All rows are made from the same 16 directions, up to rounding. Whole rows:
[[-19  -2  18  31  -5  -8  -9   1  -2  11 -16 -13  -6   0  22 -23  11 -20
  -33 -17   8  24  12 -25  15 -26  -3  13 -22]
 [-20   6   3   3  15   6  14   3  10  11   8  -3  -1 -11  14  20  -7   4
    1   1  -2   4  -6   1 -12   4 -14   8  -4]
 [ -9   0  -3   9 -17 -10  -2   1   3  -1 -20  -3 -16 -21   1 -14  -9 -15
  -24  19  -4   3   8   9  12  -1 -13   6  -8]
 [ 11  17  14  -6   6   2  15  16   2  -1  16   0 -22   1   5  10  -5  -4
  -10  17   4  44  12  25  24   9   4 -21 -17]
 [-10 -34 -55 -17  -2   7 -39   3   9 -16  -9 -10  24  -2  -5   8  61  10
   33 -13 -62  -6 -18  -5  10   0 -25  -4   3]
 [-11 -14   6  -2  -9  26   0   0  11  -2  -4   2  -2   2   6  30 -16   7
    9  -5  19 -11  20  -6 -11   4 -19  28  -2]
 [ 29  -8  32 -31  27  36  17   5 -23  -3   4  -5  -2  13   5  22 -11  25
   33  -7  23  24 -20  20  -1  24 -22   7   6]
 [-25  -4  19  -8  48   7  -4   2  11   4 -13  -1  16 -14  50 -19  16 -29
    9  -4  27   7 -42   1  39  28  40  -2  22]
 [ -3  -6 -14   3  -4  18  10  -3  -1 -17  -3 -11   4   1  25   0   5   9
   10   2 -19  29 -23 -42  13  42   8  15 -13]
 [ -2   1  24   6 -19  11  18   8  -6  14 -18 -13 -17   9  13  -7 -13 -26
  -19  -1  19  43  14 -15  16   1  -5  -4  -4]
 [  9  20  34  19   5 -18 -13  -3   1 -10 -27  -1 -23 -29  -1 -42   3   3
  -21  12   0   8 -32  21  14  -8  10 -10  13]
 [ -5   5  21  -2 -17 -12  -7   8  23 -18  -3 -17  -2 -27   6  -8 -25 -20
    8   5   2 -24  -5 -23 -36 -32  14  30   2]
 [ -7 -28 -27   5  27  16  13 -19 -32   3  10 -14  31 -47  35  -3  21  -7
    3   0   5 -20 -31  15 -12  21 -26  12  -4]
 [ 12  12   0 -28  13   0  -9   4  22  12  10  36  -3  28 -25  35 -29  42
   17   9   6 -33   4  28  10  -2  11   4  12]
 [  0   5  -9 -25 -10  -3   1   8   0  -9  13  -7   7  16  -5   0 -12 -13
    9  10  -6  -2   1  -3  -3  15  17 -10   7]
 [ 17  35  37  11  40 -13   2 -22 -23   7  31   6  -6  26  -3   1  12  48
   -6  -9  21  27 -14  30 -16 -18 -15 -19  -3]
 [-16  12  -6  12   7   2  20 -15 -43  -4  16  -1   5  34 -27   1 -15  27
  -11 -10  -5  -3  12  -7 -38  48 -29   0  -6]
 [ -3  -7 -32 -46 -31  18  11   6  11   4  17 -11   0  18   6  43 -16  -8
   16  30  -9  17  17  13  -1  13 -28  -8   2]
 [-23   9  -9 -11   7 -39 -11  16   8  -9 -15 -11  -7  -6 -19 -24  14 -37
    1  10 -32   6   4   3  -5  -7  -5 -11   3]]

The start of a row, then its end:
[  7  17 -15   0  43 -30  19   2  -8  23  19  19  12   9   3  -4  -4  14
   0  -1 -19   2 -22 -15  14] : [  2  26   1 -21]
[ 35  -6  32  19  -5  14  -6   0 -23  -1 -13 -10 -27 -13  -6  -8  27  20
 -16  -9   6  46   4  35  16] : [-29 -42 -14 -16]
[  9  17   5   0 -10 -15  17  -1 -13  10  -2  -3 -20  20  -7  -2 -15   8
 -17  14  -7  41  11  -7   5] : [ -2 -21  -1 -21]
[ 37  -6   6   9  -8  -1 -28 -36 -26 -31   6  -7  18  14   0 -30  31  29
  13 -14  13  -9 -23 -12 -15] : [-13   9   0  10]
[ 41 -36 -24 -34 -18  21   2 -13 -17  11 -19   3   4   4 -17  26   8  18
  33   7   4  -4   5  25  -3] : [-15 -57   6  12]
[ 19   9   3  18  27  14  41   9 -17   4  33   2   2 -17  -5  21  -4  28
  11 -15 -17  11 -14  -8 -26] : [ 16   1  -4 -20]
[ 18  18  -5 -30 -21   1  33 -26  -3 -10  29  -5   3 -10  13  18 -56   6
  11  48  29 -19 -12   4 -43] : [19 -1 15 12]
[  8 -10   5 -13   1  -3  -5   8   1  -9 -12  -8   0 -19   9 -12  -7 -16
   7   8   0  -5 -11  -1   7] : [-5  5 18 -5]
[-13  23  -6 -11  15 -13  -5  -5  10 -20  33  -3   7  -1   7   5  -3   9
   6  17  -8  -9 -15  11 -17] : [15 15 -5  1]
[-11   7  -3  18   2 -24 -29 -11   0   4  17  -3   8   9   9 -16  32  -8
 -26  -8   6   1  14  12   8] : [-39   6 -16 -10]
[  2  19  15  22   4  -3   2 -16  10   1  -9   3 -13 -17   2  -6   9  28
  -3   5  -7  11 -31   3  -9] : [ -5  -7 -10  16]
[ 30   5   9 -17   9  -6  19   2 -29  22  28  10  -1  13  -7   6 -19 -10
 -16  11  38   2  27  46  12] : [-13   2 -21 -11]
[  7  29  -5  12  36  -7  18  -3   4  23  45  18  14  12   7  20  -4  48
   0 -10 -19  -1 -31  -8  -3] : [ -2  30 -12 -11]
[ -1  -3  -5   5  42   7  23  -3  -9  10 -12  15   4 -30  -3   3   3  18
  15  -1 -10 -14 -36  15  -2] : [ 34 -10   1  14]
[ 20   2 -33 -64 -14 -34 -23   1  -4 -18  17 -14  15  14   9 -20  -5 -27
   9  44 -16   0 -14  17  25] : [-6 20 -6 -6]
[-21 -13  -2  14   2  26   1   0   7   4 -13   4   6   2  19   5   7  -3
  -2 -14   9   2  -2 -18  20] : [29 11  4  7]
[ 26  -1   9  21   4   1  23   5  14  -3   7  10  -2 -26   7   1  -1 -10
  14  -9  13  -1   2 -32  -7] : [-15  40   7  -9]
[  6  18  16  25  23  -2  37  -2  -8  24 -11  24 -16   7 -26  -1   4   9
  -1 -12   9  18   1   4  -2] : [ 19   5 -35  22]
[ 21 -35  -5 -14 -28  13 -27   4 -16  -7 -15  -6   2  -8 -17  -5  12 -21
  -3  -3  18 -23  33  40   9] : [-26 -24  -3   4]
[ -4  -2  -8   3 -16  -1 -31  -4   9 -15   9  -2  11  -2   8 -13  10  -3
 -12   2   1 -23  -1   8  12] : [-6 26 -7  5]
[-35  11   2  -7  12 -11  -8   0 -18 -12   0 -11  -2  33  -2 -25  29 -41
 -15   3  12  35  21  22  16] : [ 41   1 -44  16]
[ 20   7  25  -7 -10  16  24 -35 -27  -8 -10 -32  -5  -9  28 -11   0  12
  14  16  22  44 -46  -8 -33] : [ 10 -40   1  23]
[-27  -8 -29   3   0  27  11 -10  10  34  11  23  13  26   8  41   2  11
  -6  -5  15 -11  21   8  16] : [ 25  -5 -17  15]
[ -4   8  12  25  32 -15  15   1   4  10  -7  15   5 -35  -4 -26  11 -25
  -2  -9  13 -26 -19   8  -4] : [  3  42 -24  27]
[  5 -12  44  -2 -14  32 -56  13  10 -16  37 -49  25 -11  28   9  28   9
   7 -45   3 -14 -19  14 -35] : [-84  -2   2   2]
[  2  18  13 -11 -11  14  -7  11  21 -22  16 -10 -13  -4   1  13  -1  12
   8  13 -14  17 -14  19  -2] : [ 12  10 -22  12]
[  1  18   0 -42   6 -23   0  23  21  18  24 -16   5   2  15   9 -13 -22
   7  19 -19  14 -18  10   5] : [-39  14 -12  -4]
[-18  -8  -1 -36  37 -13  20   1 -26 -27  -5  -4   5   7  -2 -13  -8 -54
  26  17  34   3  21   9 -10] : [61 -5 11  5]
[ -4   6  -8  23   0  -7  14  -7 -13  13 -19  14  -5  17 -32 -18  22  -4
  -7 -14  -8   9   7  -4   1] : [ 22   4 -41  27]
[-17 -10 -11  -4 -36  24 -30  30  14 -21  16 -11  -3  14 -13  17   0  -2
 -14  -9 -27  -7  35  10  13] : [  8   6  -9 -16]
[  4  -7  16  19   1  16   5  -5  -6  -6  -9 -14  -4 -30  30 -15  16 -14
 -10  -1  16  23 -17   2  12] : [ 4  2 -4  0]
[-32   8  -3 -11  28 -31  13  -2 -20 -17  14 -22   4  -6   1 -15  11 -50
   4  10   8  12  19   9 -39] : [ 14 -24  -1  -7]
[ 16  -2  32   3  17   4 -18  17  -8 -40  -1  -5 -11 -13 -17 -15   7   7
  12 -13  -1  -2   1  15  -5] : [  6   6  11 -12]
[  0  22  11  18  10  -9  13 -13 -29   9   7   1 -10  20 -22 -11  16  14
 -18  -6   2  27   5  23 -13] : [ 10 -22 -39   9]
[ 23 -13  -4   2 -12  10 -22   0  36 -19 -21  18 -20 -18   6   8  30   3
  15  13   7  15   9  14  44] : [-11  13  -5   3]
[  2   2   2   1 -22  -6   1 -22  -4  14  -6  -9  13   6  39 -21 -24  -8
 -22  12  24  -3 -20 -33  11] : [-13  21  21  -2]
[-23  -6  23   8   2   1 -21  -6  24  14 -25 -19  10 -29  19  -4   7  -4
  10 -18   0 -26 -35 -12 -32] : [-53 -18  23  28]
[  8  -8 -11  -1   6 -11 -10  -3 -43 -46   1 -16   5  -5 -25 -33  11   6
   4  -1 -27  -7  -5   0 -22] : [ 38 -18  12 -18]
[-16  -5 -41 -13  13 -10  -1 -30  13  22  20   4  26  -7  42  21  16   0
   4  20   9 -10 -15   4   3] : [-16 -13   8  -1]
[ -7  37  40  40  43 -23  18  22   8  16  17  22 -11 -12   5 -18 -31   9
 -34 -15   4  -7 -10 -13  16] : [ -3  63   7 -28]
[  8   3  13  -5  -1   4   1  13  13  20 -24  15 -25  18 -12  13  -1  10
  -2   2  -1  32  12  13  36] : [ -8 -13 -10   0]
[-13 -11  10  -4   1  28  -1   9 -11 -10   6 -29  11 -20  29  -5   3 -13
  -3  -6  -1   8 -24   6  -2] : [20 -3 -1  3]
[-16   8  24 -21  59 -13 -21  -5 -25  12  11  -2  18  33   0  -1   4  29
   8 -21   6  -9 -22  25  -9] : [-10 -27  16  -3]
[ -7 -12  -1 -22  10  15  10  12   1  24  -9  13   5  37  -2  25 -15  -1
  14 -13  11   5  16 -12  18] : [13 -3 10  1]
[-23   7 -10   6   7 -31  -2 -24   8 -37   6   2   2 -24  -6 -15  11 -39
  11  22  29 -31  26   6 -43] : [13  5  6 15]
[ 24 -64 -10  -1 -40  66 -11  11 -32 -41 -20 -19  13 -11  -6   3   5  -4
  20 -28   3 -19  20 -19   0] : [ 41 -15  30 -10]
[ 11   7  -8  11 -38  -6  -7  -2   3 -10  -5   3 -19   9 -33  -1   3   8
 -12   7 -13   5  28   7  -9] : [-10 -13 -18   2]
[ 10  -9  -6 -12  12  -1  -5   1  -1 -15  -2  18  -3   4 -21   4  14 -11
  17   4  18 -10  25  27   9] : [ 17   6 -12  10]
[ 36 -31 -36   6  -9  -4 -14 -10  -1 -38 -14  18  -5 -19   2 -12  30  -2
  13  15  -1   5  21 -11  41] : [ 15  10  23 -34]
[-30   6 -20  -2  -6   1  -1 -10  -8 -28   4 -19   8 -12  12 -24  18 -28
  -6  20 -10   6 -17   8  -6] : [ 57   8 -28  23]
[ 20 -12 -22 -17 -19 -10 -12   5  -5   0  -3 -16   1 -13   9  -2  -3   9
  -3  15 -35  10 -13  -6  12] : [-30 -26  25 -33]
[  9 -37 -15   6 -24  40 -26  32 -12 -62  22 -45  14 -48  24 -12  32 -20
   2 -14 -41   8  -6  -6   8] : [ 22  12   8 -40]
[ -5  13  -7  -4  -9 -20  20  -5   8  22 -32  11  -6   1   5 -21 -36  -8
 -11  23  -6  -3 -27 -29  19] : [18 23  8 14]
[ 12 -21 -25  -8 -16   3 -35 -11  36 -16 -33  16 -11  -1  14  10  32  18
  19  16 -11  16  -1  -8  50] : [-9 -8 20 -6]
[-22  -3  11  19   5  17 -14   2  13 -20   7   9   2   3  -8  13   0  10
   4 -20  13 -29  21  -5 -17] : [16 10 13  3]
[-32 -16 -17 -12   1  36 -23 -10 -11  -4  42  -2  22  23  10  46  -3  25
  -8  -7  21 -34  33  42 -14] : [ 17 -37  11 -11]
[ -2  -3  15 -16 -30   2 -33  29  28 -21 -23 -10 -17 -10   4 -16 -16 -20
 -11  14 -13   0  -1   5  37] : [-6 26  8 -2]
[  1 -16  -9  11 -40  11   3 -10  18   5 -25 -10  -8 -23  22  -2  15 -33
  -5  11  14  19   9 -13  10] : [-19  -8  -6  13]
[  8  -8   6 -19 -46  28   6  15 -15  24 -15 -14  -1  16 -27  10 -40  10
  -9  -6 -15 -16  -3   8 -15] : [ -5 -25  -9  24]
[ -2   3  19 -17  13   1  17   9  -1  -9 -15   3 -21 -12   0   5 -31 -11
   5  22  19   9   7  16   4] : [ 27 -14  22  -6]
[ 10   2   4 -18 -41   7 -27  10  42 -21  -4   2  -9   7 -27  13   4  -9
  25   5  -1 -19  17   9 -13] : [-24  23 -23  39]
[ -9  33  25  -4 -14 -21   4   7  18   7  -1  -5 -21  19 -16   0 -24   0
  -6   8  -6  16   5  -9 -21] : [-22   0  -8  10]
[-35   0 -22  -5  29   2 -29 -14  -5 -15  23  -9  21  27  15  12  37  29
   8 -12 -24   7 -13   2  -3] : [ 20 -25   4 -11]
[ -9  12  -6  14   0 -15  11  -9  14   5  -1  11  -7 -22   1   1 -16   0
 -10  17   3 -18   0  -2 -11] : [-2  4 10  0]
[  3   1 -15   1  10   5  25   2  -4  51 -19  11  -2 -13  -8   6  10   7
  -7   3 -20  10 -30  30  18] : [ -1 -20 -43  31]
[ 37   6  14   7 -13   7 -23  -2  45  -7   4  27  -9 -32  -3  20 -20  51
  10   9   2 -46 -21  13   5] : [-44  32  22   4]
